There are 3 ways to turn a row about zero (a turn may also mirror it). The second row of each pair is the first, turned, with some noise. The first 21 pairs use one turn. New pairs use 2 turns, one after the other, and a turn may come again.
(in the rows, 128 means zero)
Known pairs, each followed by its turns in order:
[127 136 135 133 122 112]
[139 125 117 127 139 126] => mot

[120 125 140 174 169 128]
[118 137 107 136 175 166] => Varim

[ 51  92  95 165 137 125]
[ 85 182 153 118 181 168] => Regi

[188 121 169 104 115 119]
[154  96 106 154 114  73] => Regi

[123 135 109 167 139 186]
[135 158  70 126 153 110] => Varim

[139  46 160 176  76 135]
[105  88  61 100  55 133] => mot

[168 158 110  81 116 123]
[167 186 141 132 129 143] => mot

[108 123 134 111 124 120]
[136 156 137 126 129 119] => Regi

[191 118 139 133 118 106]
[164 145  90 159  96 137] => mot

[121 144 161 154 107 118]
[166 118 127 150 132 150] => Varim

[136  66 141 142 120 152]
[106 172 115 160 102 147] => Varim

[ 89 131 156 102 112 148]
[166 152 136 104 102 140] => Varim

[127 136 118 135 124 118]
[118 126 137 130 120 133] => Regi

[125 128 133 210 131 206]
[153 175  39 161 160 134] => Varim

[124 185  83 128 131 107]
[111 118 168 107  78 157] => Regi

[114  55 136 139 145  88]
[142  75 127 130  79  82] => mot

[ 95 117 163 205 155 128]
[ 85  61  91 152 149 112] => mot

[125 126 125  66  59  46]
[146 161 203 184  89  67] => Regi

[158  83  54  79  97 178]
[ 78 166 115 125  72  45] => Varim

[185 115 131 141 133 111]
[153 135 102 168  98 137] => mot

[150 127 141 158 137 131]
[107 105 101 136 131 127] => Regi

New pairs, each followed by its turns in order:
[ 87 130 148 143 106 140]
[148 119  93 118 151 108] => Regi Varim

[210 153  94  76 130  86]
[135 171  65 183 148 189] => mot mot

[ 68 154 113 143  62 137]
[103  67 111 144  83  85] => Varim Regi

[ 89 102 174 155 114  74]
[146 123  49 138 117 166] => Varim Varim

[ 99  85 170 138 135 106]
[177 100 142 104 100 113] => mot mot

[114 174 118 119 210 173]
[165 139 117 119 187 202] => mot Varim

[153 125 155  82 140 133]
[146 158 143 130  85 106] => Varim Varim

[177 118 114 140 132 117]
[129  95 129 119  95 101] => Regi mot

[153 110 134 112  57 128]
[114 112 100 189 155 155] => Regi Varim

[194 154 120 155 129 133]
[118  95 131  97  67 128] => Regi mot

[144 142 102 135 129 120]
[137 147 119 143 150 122] => Regi Regi

[210 141 150 126 139  87]
[115  87  90 178 170  85] => mot Varim

[ 95 149 120 130 105 135]
[109  86 129 129 123 134] => Varim Varim

[151 110 124 111 146 119]
[117 134 139 123 130  92] => Regi Regi

[ 78 187 131 103 138 117]
[ 97 104 130  80 142 180] => mot Varim

[125 179 126 151 137 141]
[ 91 114 151 161 139 121] => mot mot

[137 151 118 134 152 102]
[127 142 121 102 156 108] => Varim Regi

[141 119 117 167 134 125]
[ 94 128 123 108 136 147] => Varim Regi

[136  96  98 118 107  46]
[ 83  91 120 178  73 118] => mot Varim

[119 160 180 149 177 149]
[128  61 156 148 160 115] => mot mot

[134 111 125 174 128  82]
[112  77 137 104 152 107] => Regi mot

[107 130  81 158 123 134]
[154 136  96 125 170 125] => mot Regi

[160 133 123 210 137 129]
[ 70 107 130  88 161 163] => Varim Regi

[107 184 199 106 143 136]
[ 79 142 152  60  88 118] => mot Regi

[130 105 134 138 124 117]
[129 107 132 140 139 119] => Regi mot

[128 117  46 125 127  96]
[163 101  71 162 153 103] => mot Regi

[122 135 130 129 151 130]
[141 129 132 108 133 125] => Varim Regi

[128 100 121 129 120 156]
[ 98 127 107 117 138 138] => Regi Varim

[151 116  62 126 127 150]
[100 153 109 121  92 175] => Regi Varim

[110 108 152 145 130 158]
[128 102 151  92 134 116] => mot mot

[169 188 158 141 119 145]
[120 156 133 178 106  77] => Regi Varim

[154 131 106 103 114  84]
[143 120 156 160 114 169] => Regi Varim

[ 79 112 173 120 127 146]
[146  98  80 111  95 105] => Varim Varim

[158 157 146  98 140 144]
[104 115 146 156  99 100] => Regi Varim

